The first 7 rows are patterns. Each new row is the sum of 2 different patterns, raised or lowered, with some noise. Before adding, each is slid sideways (what falls off one end comes back at the other) and multiplied by a number that may be negative. Names go in the order of the patterns.
In the rows, zero is written as 128.
Known rows, each followed by the names of its patterns:
[128 150 137 129 113 117 125 119 124  86 125 108 146 154 125 170 134 149
  87 134 146 159  71 116 128  84 144 128 125 112 156  97 110 114 112 153
 172 129 127 100 122 142 128 133  90 103] => (1)
[135 120 141 185  87 102 112 105 135 162 127 142 126 126 141 134 139 123
 115 129 113 101 133 165 117 103 110 149 118  95 147 105 117 148 127 132
 136 109 106  94 112  95 159 121 162  71] => (3)
[126 147 150 133 108 126 115 141 135  98 129 165 138 124 115 117 139 119
 108 131 135 116 136 115 134 149 121 123 126 140 146 125 115 117 111 137
 131 108 112  85 111 151 139 129 120 128] => (6)
[106  89 119 125 136 129 101 148 136 140 129 102 161 140 158 126 185 159
 144 134 134  78 135 133 100  99 118 129 138 115 143 140 137 161 128 126
 177 148 121 137 107 134 129 136 159 111] => (0)
[133 121 127 149 130 133 120  98 120 143 132 111  71 103 141 140 126 133
 155 132 140 140 129 102 150 137 150 126 145 123  92 138 109 136 105 143
 131 123 125 136 117  71 139  95  71  93] => (2)
[111 117 110 137  98 151 148 143  71 141  80 113 118 125 138 140 109 120
 136 154 119 115 128 122 131 146 166 142 110 123 185 174 133 135 118 126
 115 133 127 127 102 123 146 132 144 125] => (5)
[141 100  93 150 144 133 130 139 120 125 149 120 108 134  92 110 118 146
 134  98 126 102 108 134 140 132 117 115 128 127 137 136 139 138 122 130
 142  90 156  95 130 172 129 121 185  80] => (4)

New rows. What belongs after each?
[117 156 147 163 170 159 150 152 172 185 160 168 182 159 140 180 199 184
 138 169 213 171 182 175 142 164 156 161 178 178 177 174 196 145 175 138
 197 153 161 158 107 204 189 182 151 165] => (3) (5)
[133 128 145 121 100 156  99 151 127  91 125 124  87 171 120 155 167 111
  95 128 138 128 119 136 128 122 154 126 142 141 132 111 134 162 148 156
 159 108 122 108 164 135 133 119  88 145] => (3) (4)
[131 127 178 190 154 141 120 141 179 148 139 107 109 151 180 164 162 126
 157 126 123 133 151 135 162 172 178 147 177 144 179 115 146 144 184 101
 136 150 103 148 119 131 145 175  73  97] => (1) (5)
[136 122 120 108 162 138 116 154 135 126 155 149 125 133 133 154 136 134
 123 125 120 141 141 133 130 129 140 134 118 112 130 129 125 161 112 156
 130 119 130 143  80 151 121 130 152 105] => (1) (4)
[116  67 125  83  64  90 115 108 104 117 111 103  89  92 122 113  96  86
  77  84  99 128  93 104 138 112 117 124  98  79 106 106 104 122 118 123
  52 118  90 119 120  98  97  95  94 117] => (3) (2)
[154 190 128 147 148 158 201 203 149 160 129 164 180 145 169 151 146 160
 175 164 168 146 141 162 161 153 131 151 149 192 182 156 199 175 193 125
 159 173 181 116 153 151 111 151 151 173] => (1) (6)
[140 124 146  85 101 132 149 146 197 129 135 180 178 186 157 116 143 129
 141 134 119 126 122  98 143 149 145 148 131 168 135  87 149 164 183 157
 134 144 158 158 118 145 127 153 157  97] => (6) (0)
[ 83 102 127  84 117 103 108 106  77 112  82 117  77  80  83  93 104 137
  95  96 112 111  99  93  97 107  82 115  79  99  99  78  72  93  73 122
 106 111 120  83  71 108 112 118 109 102] => (0) (4)
[184 139 126 175 189 163 152 177 163 154 189 150 156 190 131 146 156 190
 185 137 153 133 138 179 180 155 142 121 151 183 183 175 169 175 159 184
 196 136 174 137 157 214 171 137 218 154] => (6) (4)
[140 117  93 123 130 129 142 136 132 116 166 116 131 144 121 109 117 171
  98 185 182 189  86 145 124 121 173  96 121 148 123 122 153 145 195 158
 118 131 138 134 106 120 122 109 111 160] => (3) (2)
[117 135 133 117 113 136 128 134 127 124 127 106 132 130 124 114 138 149
 124 131 128 129 136 151 131 120 130 143 141 142 111 116  93 153 134 129
 127  88 141 158 134 114 116 109 135 126] => (3) (6)
[102  89  92 104  97 105 103 100  58  90  94  79  83  92 101 104  82 102
 109  72 129  71  94 146 103  84 137  50 106  74  74 125  93  86  72  96
  87  95 108  72  89 101  77  82  74 122] => (0) (4)
[133 143 101 156  90 157 115  90 151 129  88 168 129 145 159 110 115 119
 132 149 130 152 141 152 143 128 158 134 137 109 127 173 135 143 146 129
 149 137 132 133 128 127 101 117 111 112] => (2) (4)
[130 108 109 151 101 123 118 131 157  85 113 106  92  90  63 108 155 117
 166 165  76 164 128 104 141 128 144 111 119 106  90 140 120  57 110  99
 100 134 135 129  89  90 117 127 168 143] => (0) (4)
[ 88 105 129  97  71  83  96 145 115  69  73  66  78  85  92  83  76  92
 111  85  98  77  80  75  90 128  87  84  88 131  87  89  87  86  94  92
 124  83 124 129 125  78 104 105  69  87] => (6) (2)
[153 142 123 153 140 142 135 149 182 134 133 130 125 142 130 133 134 131
 148 158 153 126 130 110 186 128 113 118 104 164 155 134 151 144 112 131
 136 132 145 121 117 134 140 142 124 130] => (3) (6)
[151 122 135 147 124 121 136 108 113 116 145 129  94 132 128 112 121 130
 144 117 106 140 119 134 147 139 139 129 124 130  86 145  89 146 161 148
  97 178  91 147 137  86 133 134 123 135] => (3) (4)
[125 176 207 151 196 144 191 178 158 161 175 150 154 130 168 174 154 162
 152 147 133 146 184 178 104  99 161 168 180 151 176 174 150 173 190 152
 145 154 141 169 187 187 185 170 173 144] => (3) (5)
[160 119 190 175 156 156 145 138 160 142 150 146 137 139 139 157 157 142
 181 149 166 127 129 162 166 106 185 160 156 183 143 130 147 146 140 167
 163 157 164 178 128 176 145 189 134 152] => (3) (4)
[129 108 104 101  95 102 121  93 116 131 112 142 110 146 132 109  86 127
 133 140 137 115 170 139 162 124 103 118  99 107 129 142 170 137 134  86
 134 125 189  99 115 105  60 133 136 122] => (3) (2)
[173 179 155 194 220 162 180 204 211 163 186 178 143 156 158 178 195 170
 152 153 172 202 175 158 153 156 185 126 182 150 125 162 189 106 188 137
 185 173 151 182 153 177 151 187 154 148] => (2) (4)
[156 155 157 148 177 129 140 157 154 190 187 141 147 135 153 160 153 147
 120 137 162 168 164 146 140 162 153 134 146 130 158 149 157 175 161 174
 154 172 124 162 160 160 122 150 156 123] => (1) (6)
[ 95  23  42 113  83  81 118  90  86 121 100 126 110  66  76  54  88  87
 137 108 121  75  86  75  98 206  53 120  98  88 107 119  87 132 106  89
  86 112 121  95  94 100  67  40  91 150] => (3) (5)
[142 147 166 161 155 134 138 160 157 148 151 141 149 166 149 167 129 124
 130 120 140 137 167 132 143 132 176 150 135 180 142 154 146 175 142 167
 154 152 133 133 124 133 133 154 147 141] => (1) (0)
[103 125 105 127 100 132 125 139  61 104  86 120 110 112  97  65 143 106
 105 113  95 100 128 100 108  96  97 110 101 113  96  95 117 135 109  85
 105 117 114  92 110 107  94 108 123 107] => (1) (3)
[134 126 137 125 105 164 121 163 125 136 143 139  98 154  93 146 148  98
 103 121 127 125 125 137 124 136 155 124 145 165 143 114 129 132 132 142
 143 143 109 113 111 127 126 130 122 107] => (0) (4)
[ 79  86  89  99  77  95  64  85 116 126  98  91  66  93  70 111  97 114
 134 106  63  99  51  89  92  90 116 157  69 118 152 151  86  91 100  78
  99 113 142 135  89  84 148 158 149 124] => (2) (5)
[162 145 147 133 149 163 199 181 136 123 200 177 163 162 108 148 171 160
 141 131 110 155 157 133 164 152 120 145 121 161 140 161 160 159 108 178
 100 120 128 127 166 162 110 124 112 156] => (6) (5)
[142 123 156 164 144 166 140 134 187 169 150 156 110 144 165 169 175 123
 114  99 127 140 145 140 101 157 156 152 149 113 167 146 162 142 184 181
 166 152 118  98 124 139 107 111 135 145] => (0) (5)
[155 145 159 136 148 136 134 154 144 137 174 154 150 151 150 159 160 154
 165 139 146 161 149 179 165 118 137 154 154 159 150 137 132 137 173 160
 174 150 147 169 149 138 135 154 154 156] => (6) (0)
[ 73 111 142 156 136 116 114 128 126  96 116 117 106 102  93 102 146 121
 115 157 148  90 121 138 135 109 132 140 160 117 128 130  83 141 103 109
 108 140 127 107 104 133 126  84 148  85] => (6) (2)
[ 95 161 155 148 140 173 111 128 130 136 161 199 157 154  96 146 143 143
 148 110 127 152 161 154 151 145 134 140 138 142 106 154 143 172 167 143
 211 173 169 111 150 164 173  94 135 145] => (1) (5)
[130 128 130 114 109 125 131 133 134 102 121 156 135 159 135 107 111 113
 139 116 122 111 100 122 148 119 127  94 110 142 135  85 124 105 139 132
 117 152 129 110 110 128 118 148 117 108] => (3) (6)
[167  66 152  93  70 158 127 122 139 135 117 125 134 103  82 119  68 124
 107 161  98 101 117 107 140 107 122 119  99 115 143 122 144 131 132 140
 122 135 136  78 152  83 112 172 147 111] => (3) (4)
[ 84 161 117 132 166 150 128 182 104 142  92 118 153 159 132 145 135 100
 133 133 129  98 147 107 115 120 149 126  67 135  89  74 112 143 130 121
 136 131 133 133 114 132 149 128 120 100] => (2) (4)
[140  51 101 136  94 143 145 132 121 151  85 113 130 122 145 133 119 140
 119 125 144 151 141 107 119 132 133 154 140 133 122 140 121 106 105 119
 122 134 163 133 166 136 153  92 103 151] => (1) (2)
[137 103  82  98 126 133 119 128 134 112 128 119 104 101 153 117 122 106
 142 110  74 135  92 115 110 129 121 119 105 114  91  66 108 110  69 108
  90 114 113 140 149 100  99  82 101 133] => (3) (2)
[163 162 146 162 162 184 167 138 156 165 171 148 157 147 149 165 160 141
 146 146 168 134 153 160 153 143 138 160 146 152 180 153 149 172 196 155
 172 177 179 149 152 150 133 156 153 140] => (0) (2)
[182 131 162 175  93 161 138 159 179 130 126 140 137 143 167 149 142 179
 163 114 190 186 173 112 150 203 135 191 175 127 140 139 153 174 167 175
 154 170 114 147 127 194 130 190 113 130] => (3) (4)
[124 116 111 101 110 107  93 114 108 135  86  84 119 126 120  94 110  95
  97 105  75  66 111  99 101 137 125 140 116 114  74 123  80 145  62  96
 103  64 140 134 139 128 110  88 108  77] => (3) (2)
[150 135 138 129 134 138 167 180 115 147 118 141 143 167 186 138 159 148
 173 148 157 165 163 143 166 207 119 201 177 181 181 160 150 177 120 160
 141 153 175 154 155 170 208 170 141 157] => (2) (4)
[127 133 113 100 112 139 123 141 118 128 153 119 101 126 103 149 111 117
 156 140 116 153 104 127 115 100 122 141 129 125 123 108 122 146 127 126
 122 102 128 128 165 141  90 116 109 120] => (6) (4)
